The first 9 rows are patterns. Each new row is the sum of 2 different patterns, raised or lowered, with some noise. Before adding, each is slid sideways (what falls off one end comes back at the other), maybe read backwards, and multiplied by a number that may be negative. Names go in the order of the patterns.
Known rows, each followed by the names of its patterns:
[ 0.62  0.02 -0.46  2.37 -0.48 -2.01 -0.71  1.26  0.70  2.23  2.37  2.56
  0.43 -1.05  1.16  0.67  0.19  0.68  0.81  0.33  1.66 -2.28 -0.87  2.75
 -1.63  2.26  1.94  2.95  0.81 -1.31  1.84 -1.12 -0.05 -0.56 -0.24 -1.91
 -0.31  3.12  2.81 -0.51  0.08  0.56 -0.09 -0.90 -0.32  2.05  3.32] | z_520
[ 0.10 -0.87 -2.36 -0.71  0.22 -0.67 -0.44  2.09 -1.31  0.49  1.80  2.42
 -0.53 -2.76  2.52  1.15 -0.73  0.08  0.91  0.64  0.33 -1.19  0.54  0.40
  0.38  3.09 -2.23  1.08 -0.82 -2.15  1.94  1.46  1.41  3.16  0.13 -1.91
 -1.10 -2.21  0.92 -0.22  0.77 -2.13  3.28 -0.93  4.00 -0.29  1.59] | z_48
[ 0.41  3.37  1.90  3.30 -1.45 -0.18 -1.08  0.57 -2.29  1.33 -1.22  0.62
 -0.60 -0.15 -0.16 -2.97 -1.06  0.91  0.79  0.46 -1.46 -0.73 -1.85  1.30
  2.33 -2.73  1.48  0.14 -0.65 -1.00 -1.65  0.54 -1.39 -1.79 -0.38  0.50
 -0.75  0.04 -1.03  2.38 -1.29  1.98  0.61  3.55  2.44 -3.57  0.28] | z_451
[-2.10  2.03  2.52  1.56 -0.49  0.85 -0.64  0.26 -0.92 -0.45  2.45 -1.32
  1.22 -0.98  1.10  0.27 -0.78  1.11 -1.90 -1.19  1.52 -0.05 -0.39 -0.07
  1.04  0.13  0.38  0.39  1.37  0.84 -2.72  0.41  2.01 -0.41  0.22  0.55
 -2.53  0.65 -2.39  2.74  3.71  0.84 -3.12 -1.41  2.57  1.00  0.64] | z_805
[-0.11 -0.47  0.18  1.04 -0.65  0.21 -1.60 -2.38  0.34 -1.63 -1.38 -1.56
 -2.23  1.79 -0.19  0.64  0.05  0.42 -0.66 -3.30  1.36 -1.15 -0.61  1.70
 -0.38 -0.94 -3.44 -0.01 -1.36  0.72 -2.13 -1.70 -0.14  2.44 -1.37  0.70
 -0.27 -0.17 -0.16  0.09 -1.18 -3.03 -0.90 -0.28 -1.15  0.43 -0.98] | z_583
[-1.15  2.23 -2.27 -2.62 -1.02 -2.39  0.43 -0.12 -0.13 -2.04  1.08  0.66
  0.32 -2.59  0.04 -2.58 -0.48 -2.21  0.98  1.61  2.61  2.66 -0.31 -2.02
 -1.10 -0.35 -0.20 -0.60  0.46 -1.06  0.52 -0.41  0.08  0.53 -1.92  1.65
  0.52 -0.10  4.09 -1.26 -1.78  0.41 -0.51  6.12  0.26 -0.60  2.12] | z_703
[ 0.26  2.20  3.80 -1.40  3.54 -0.36 -1.25 -0.25 -2.21  1.31 -0.82 -3.42
  1.07 -2.14 -2.86  3.91  0.39 -4.53 -2.49  3.46  2.87 -1.28 -0.64 -0.17
  3.35 -1.82  2.13  0.55  3.14 -1.45 -0.14 -0.22 -2.05  0.46 -0.93  0.33
  0.11  1.09 -0.91 -0.59  0.93  2.03  0.73  0.10 -1.32 -1.38 -2.67] | z_460
[ 0.15  1.47  0.55 -1.45  1.02  0.91  0.61  0.90  0.48  1.33 -2.72  1.46
 -0.73 -0.86  1.55  3.83 -1.98  1.33  1.19  1.44  1.95  0.81 -4.20  0.78
 -0.24  2.50 -0.58  1.21 -1.56  3.57 -1.54  2.64 -0.57 -0.58  1.17 -2.38
  1.12 -0.14 -1.55  1.76 -0.49  1.39  1.28 -1.34 -1.06 -0.51 -1.31] | z_321
[-2.75 -2.05 -1.13 -0.64 -0.07 -1.51  0.64  1.90  1.51 -0.55  2.07  0.98
  2.50 -2.47  1.97  2.19 -0.68  2.20 -0.39 -1.11  2.18  2.14  1.21  2.47
  0.53  1.48  1.73  3.16 -0.99  1.81 -0.67 -0.14 -1.12 -0.25  2.38 -0.27
 -0.10 -1.02 -0.49  1.98 -1.53 -2.83 -2.69  1.83  4.13 -0.61 -0.88] | z_466

New rows. What belongs after each?
[-1.19  0.69  0.16 -1.20  1.64 -1.22  1.60 -1.89  0.71  1.60  1.11  0.77
 -2.28 -1.18 -2.28 -2.66 -0.17  2.11  1.15 -0.86 -0.46  1.09  2.31 -1.37
 -1.78 -2.22  2.17 -0.80  3.77  0.25  1.51  1.84 -3.01  0.45  1.10 -0.20
 -1.45 -4.16  0.09 -0.30  0.42  0.94 -2.14  0.25 -1.53  0.10  2.91] | z_805 z_703
[-2.48 -0.44 -1.26 -0.06  1.16 -1.49  2.06 -0.48  0.82 -3.73  1.33  0.98
 -0.64 -3.49  0.28 -1.86  0.83 -2.23  2.73  1.38  2.58 -2.74 -2.62  1.19
  1.14 -2.08 -1.91  1.46  2.28  1.15 -0.59  0.77 -2.37 -0.16 -0.62 -1.09
  0.65 -2.43 -0.46 -2.65  1.11  0.38 -1.90  1.50 -3.62 -1.98  1.28] | z_805 z_321
[-4.98 -3.76 -4.04 -2.30 -2.83 -3.39 -3.86 -5.08 -1.99 -1.92 -2.92 -4.51
  1.66 -3.12  0.24 -1.58 -2.00 -5.02 -0.31  2.20 -3.51 -1.71 -4.54 -1.39
 -2.94 -4.08 -4.14 -1.56 -3.16 -3.12 -3.37 -2.18 -3.84 -3.86 -2.54 -3.02
 -1.14 -5.38 -2.60 -2.06 -3.87 -3.09 -3.63 -2.02 -0.99 -2.54 -1.33] | z_451 z_583
[ 0.01  2.30  2.81  3.62  0.90 -1.48  3.38  4.58  4.34 -0.33  2.82 -1.80
  1.32  0.45  1.20  3.27  3.51 -1.63  0.94  2.53  1.21  2.57  0.80  2.98
  1.60  1.69  1.43  3.22  1.34  0.70  2.34  1.68  2.34  2.89  0.80  2.02
  1.72  2.76  0.73  1.68  2.13  1.80  2.19  0.94  2.63  4.20  4.66] | z_451 z_805
[ 2.30  0.69  2.05  3.96  2.60  0.47  3.25  2.34 -0.83  0.79  1.97  2.54
 -1.54 -0.58  3.85  0.17  1.86  2.96  0.66  2.94  1.07  1.23  1.49 -1.19
  3.32  1.77  2.50  2.27 -1.34 -0.80  0.31 -1.69  2.48  5.06  3.37  2.46
  1.54  2.27  0.94  1.72 -2.28  3.08 -1.02  2.41  0.22  1.95  3.25] | z_520 z_48
[-0.27 -4.65 -2.87 -0.60  1.20 -2.74 -2.01 -3.46 -1.02 -0.53 -2.47 -3.60
  0.50 -2.46 -0.97  3.11 -1.27 -1.64 -3.84  0.27 -1.77 -2.65 -1.13  0.93
 -0.77  0.86 -1.98  0.04  3.61 -1.60  1.29 -3.12 -0.29  1.98  0.19  1.81
 -3.84 -0.71 -0.61 -1.28 -2.38 -3.50  1.73  2.23 -1.37 -0.39 -2.24] | z_520 z_466
[-0.20 -2.60 -1.88 -3.40 -1.24 -0.93  1.19 -2.37 -3.40 -0.92 -0.79 -1.93
 -2.69  0.68 -0.22 -0.51 -2.12  0.11 -0.59 -0.79 -1.25 -0.66 -1.90 -1.35
 -1.17 -1.08  0.09 -0.19 -2.27  1.60 -1.98  0.10 -1.48 -1.06 -2.71 -1.15
 -0.69 -0.99  0.60 -0.07 -0.66  0.46 -2.92 -0.43 -0.81 -1.84  0.62] | z_48 z_451
[-2.12 -3.32  0.53 -3.68 -0.36 -0.10  1.21  0.70 -5.20 -0.40 -2.28 -1.27
  0.04  0.20 -2.47 -1.87 -2.62 -1.41 -2.91 -1.76 -2.58 -0.21 -1.17 -1.00
 -1.81 -3.30 -3.13 -2.50 -1.74 -0.54 -3.22 -2.48 -2.96  0.62  0.57 -3.96
 -1.62 -2.01 -2.16 -2.56 -3.47 -0.23 -1.27 -3.36 -3.34 -1.96 -2.89] | z_520 z_451
[-0.14 -0.44  3.09 -1.14 -2.34 -0.42  0.79  3.51 -1.79 -0.17  0.08  0.52
 -0.05 -0.07  3.05  0.46  0.51  3.59  2.43  2.48 -0.90  1.21  1.89 -3.05
  0.37  2.05  1.44  1.89  0.08  0.18  0.38  0.45  3.03  2.17  2.13  2.34
  0.37  2.19 -1.10  0.75 -0.32  2.81  0.12  1.61 -1.74  1.14 -0.89] | z_520 z_451
[ 1.83  1.11 -0.45  1.10  1.25  2.31  3.16  4.04  2.11  0.62 -2.41  3.84
 -1.25  2.72  3.91  0.82  3.83 -0.13  2.37  4.68  0.74  5.36  3.58 -1.77
  1.34  5.15  4.21 -1.45  0.53  2.84  2.92  1.38 -0.65  4.18 -0.49 -0.31
 -0.83  2.65  1.76  1.83  3.58  0.98  3.09  2.79  1.93  0.51  3.03] | z_583 z_460
[ 0.90 -3.83  1.86 -2.40  0.58 -1.36 -2.46 -0.04 -3.53 -0.48 -1.58 -3.23
 -1.27 -1.85  1.60  1.44 -1.24 -1.51 -3.19 -2.70 -2.92 -0.15 -2.59 -2.33
 -0.05  0.17 -2.13 -0.71 -0.93  0.01 -5.02 -0.78 -3.65 -3.51  1.46  1.07
 -1.38 -0.62 -0.15  3.97 -0.08 -0.43 -5.76 -1.52  1.33  0.67 -1.49] | z_703 z_321
[-0.91  0.81  0.58  0.03  0.16  0.72  0.64 -1.31 -0.15 -1.39  1.41  0.33
 -1.35  2.49 -1.97 -0.62 -1.52 -1.26  1.11 -0.70  2.40  0.10  1.07 -0.07
  2.16  1.06 -1.83 -2.86  0.98 -0.25 -0.22  0.24  0.72  0.28 -0.71 -0.64
  0.07  0.18  0.85 -1.68  0.94  1.45  0.73 -0.79 -0.86 -1.03 -1.54] | z_520 z_583
